There are 4 ways to turn a row about zero (a turn may also mirror it). The second row of each pair is the first, turned, with some noise. The first 36 pairs use one turn. New pairs use 2 turns, one after the other, and a turn may come again.
(in the rows, 128 means zero)
Known pairs, each followed by its turns in order:
[128 137 127 107 115 134 103  88]
[104 105 141 106 133 130 123 102]	A

[137 126 150 109 172 116 119 121]
[112 123 123  84 100 117 113 132]	V

[131 107 137 139 103 108  79 101]
[130 109 129 148 173  93 107  95]	B

[138 144 124  88 143  93 104 130]
[139  98 114 116 100 115  96 102]	B

[156  89 101 106 148 141 143 163]
[140 129 104 128 123 121 116 197]	V

[ 82 136  75  68  92 128 139 134]
[119  58 106 168 113 171 154 146]	V

[129  68 135  91  79 160 127 120]
[105  85 119  83 113 190 121 155]	A

[119 106 151 125 156 206  56 152]
[138  52 112 119  78 127 200 112]	A

[187 127  79 117 124 173 173  87]
[107 197  61 152 116  81 102 137]	E

[136 154 118 160 167  83 113 144]
[143  93  96 174 107 133 127 142]	B

[107  86 116 161  98 113 152 118]
[177 148 115 116 121 137 156 105]	E

[149  82 160  97 113 121 189 112]
[119 151  89  67  95 123 119  86]	E

[123 164 116 154 106 123 112 159]
[162 103 129 129 150 156 120 151]	B

[125 148 150 102 189 146 151  86]
[120 143  95 113  85 110 185 100]	B

[121 137  94 111 172 142 127  94]
[112 100 177 138 119  90 117 125]	A

[133 135 146 111 142 119 126  87]
[108 133 145  96 125 100 122 125]	E

[115 146 123 122 112 140 135 126]
[131 125 144 124 153 136 139 141]	A

[109 114 169 115 121 137  87 136]
[117  75 130 112 153 131 156 122]	E

[144 102 147 123 137 110  97 124]
[131 121 114  86 142 121 109 125]	V

[ 95  88 148 155  73 134 130 151]
[116 138  86 157 194 119 145 114]	V

[155 151 162 152 119 154 151 153]
[ 99 153 113 127 158 177 104 109]	E

[129 149 122 121 105 152 117 127]
[123 118 143 130 153 152 150 117]	A

[122 120 168 124 140 115 120 160]
[ 98 128 127  95 146 105 145 132]	V

[190 197 123 148 139 147 121 118]
[206 118 147 144 104 134 168 121]	B

[145 130 114 146 105  96 156 138]
[171 122 135 136 137 118 152 133]	V

[143  74 137 104 104 143  90 129]
[119  98  82 104 119 126 185 142]	E

[133 109  72 120 104 148 124 129]
[122 109 181 110 134 123 127 152]	B

[169 135 139 142 137 130 133 185]
[130 149 163 118 156 100 130 170]	V

[145 170 140 114  99 142 108  69]
[129 137 164 110 118 192 125  85]	V

[144 120 135 151  53 158 143 138]
[120 158  86 158 145 152 161  82]	E

[171 106 125 113  77 120 131 169]
[121 169 115 135 106 201 128 144]	A

[140 155 115 121 153 164 174 130]
[135 149 142 108  93 148 169 148]	B

[106 121 165 119 135 127  78 142]
[140 125  78 116 149 101 106 119]	B

[146 196 157 122 120  62 111 131]
[ 77 127 203 129 104 146 128 122]	E

[156 139 105  59 129  98 116 115]
[ 61 158 171 120 102 130 124 123]	A

[ 87 150 125 152 143  65 166 223]
[191 231 108 120 135  93 156 182]	A

New pairs. What belongs after each?
[152 152 148 109  94 166 127  80]
[ 86 142  99 115 137  90 158 153]	A B

[122 131 113 111 155 143  93 194]
[108  92 112 154  70 150 142 155]	B E

[155  84 170 134 131 120 136 144]
[115 133 149  74 111 128 130 128]	E B

[ 83 135 122 158 141 105 120 133]
[140 117 134 145  87 132 114  91]	A B

[111 121  82  80 119 105 194  99]
[119 146  83 100 111 102 209 123]	A A

[ 94 145 108 149 114 142 140 136]
[145 132 135 167 115 112 155 125]	E B

[179 107 124 159 120  79 102 124]
[130 137 126 129 183 156 162 182]	E A

[124 117 145 137 170 116 149 164]
[130 138 143 164  92 165 134 128]	A E

[152 120 137 157 158 115 146 123]
[165 125 125  85 122 129 115 124]	E B

[114 154 144 138 127  90 113 123]
[101 152 110 104 133 126 151 116]	E V

[116 144 133 160 141 125 143 122]
[118 153 158 123 127 126 136 109]	V E

[115 144  92 150  88 166 102 150]
[177 102  87 152 111 101 136 112]	V A

[ 77 134  63 101 144 132 125 112]
[ 85  94 135  68 108 158 123 105]	A E

[ 81 138 121 165  91 118 111 116]
[137 136 133  83  89 153  98 145]	A V

[ 82 110 154 107  84 169 141 114]
[150 168 137  92 100  76 126 148]	E E

[ 94 113 142 153 115  76 133 177]
[171  90 164 100  81 155 117 116]	A B

[125  80 139 145  55 130 108 112]
[139 130  46 144 108  97 158 108]	B B

[115  99 165 143 143 149 123 112]
[115 124 122 107  77 112 122 124]	E B

[116 153 125 121 152 107  88 192]
[111 170 133 151 189 135 103 155]	A A

[128 166 134 163 119 126 201 152]
[119 143  84 167 191 153 106 114]	B E

[194 172 151  73 106 113 110 146]
[155 146 151  79 152 205  90 109]	B V

[119 120 121 113 177 115 187 114]
[144 100  86 153 144 130  75 137]	A B

[113 134 121 109 144 128 134 148]
[128 153 113 130 138 126 137 146]	A A

[187 155  93 156 105 162 142 141]
[116 134 180 198 119 104 126 110]	E V

[119 154 114  66 125 119 132 170]
[ 85 134 139 131 118 125 191 142]	A V

[109 119 177 148 158 152 102 118]
[111  79  95 101 142 131 148  99]	V B

[169 117 176 125  91 180  85 123]
[132 163  67 192 109 150 103 134]	A V

[190 102 117  83 145 181 129  62]
[ 86 125 191 157 167 193  98 167]	V V

[111 172 132 118 133  92 144 135]
[145 149 109 139 164 114 127  98]	E B

[ 82 123 121 176 152 107 165 195]
[ 90 103 110 195 114 181 101 140]	V B

[157 126 145 126 110 120 176 121]
[116 104 138 145 114 175 128 106]	E V

[118 116 127 122  85 131 146 105]
[122  91 109 121 142 114 116 152]	A E

[179 138 144 153 178 145 133 137]
[101 169 104 113 153 125 166 109]	V A

[175 129 172 176 169  89 113 145]
[103  60  93 150 167 130  96  92]	E E

[143 130 151 105 200  91 154 169]
[115 107 121  77  97 175 181 111]	E A

[157  97 108 160 149 124  97  84]
[126 106 162 121 123 103 182 174]	E V

[115 202 138 188 151 153 118 125]
[118 128  68 103 187  99 110  86]	V A

[ 78  79  92 105  83 160 124 132]
[ 97 119 188 180  95 135 134 125]	E B

[162  86 176 104 174 142 106 141]
[ 91 120 129  66 109 101  87 151]	E B

[128 137 125  80 137 133  99 146]
[137 113 114 100 109 135 150 157]	V A

[133 130 116  94 145  86  79 155]
[141  77  97  82 103 129 153 137]	V E

[114  78 144 182 138 159  79 111]
[155 195 124 148 116  68 118 129]	B A

[ 90 148 182 171 121  83 126  68]
[ 41 126  80 133 157  87 133 151]	E A

[162 130 131 130  63 169 134  90]
[148 181  91 134  91 134 164  82]	B B

[183  93 166 121 126 103 151 155]
[ 90 136 170 153 164 133 176 132]	B E

[159 188  96 161 154 152 109 153]
[100 148 150  86 176 104 150  84]	V V

[115 127 173 121 153 141  67 118]
[ 97  93  91  86 148  96 138  99]	V B

[121 173 111 140 140  84 154 115]
[106 147  92 123 143 158  80 128]	V A

[135  96 100 109 160 113  87  92]
[122 120 153  94  80 159 136  90]	V A

[115  87 115 137 122 120  55  97]
[145 129  96 104 138 197 122 114]	A V

[136 132  92 118 162 156  80 117]
[ 93 111 130 126 186 131  95 111]	V V

[130  92 138 121 115 177 101 154]
[ 96  97 155 127 102 139 105 140]	B E

[ 97 146 182  97 130  60 157 131]
[130 111 126 184 119 184  67 108]	B V

[108  48 171 111 164 127 140 140]
[144 179 170  88  97 189 149 142]	A A

[210 122 120 113 128  94 135 104]
[121 142 155  78 139 173 128 186]	V V

[118  83  73  95  84 150 129 156]
[135 149 128 161 141  74  84 183]	V V

[ 95 184 112 160 127 128  94 155]
[ 92 143 122 180 151 105  84 140]	A A

[145 140  99 115 177 115  54 125]
[123 170 155 104 123 108 163  59]	A E

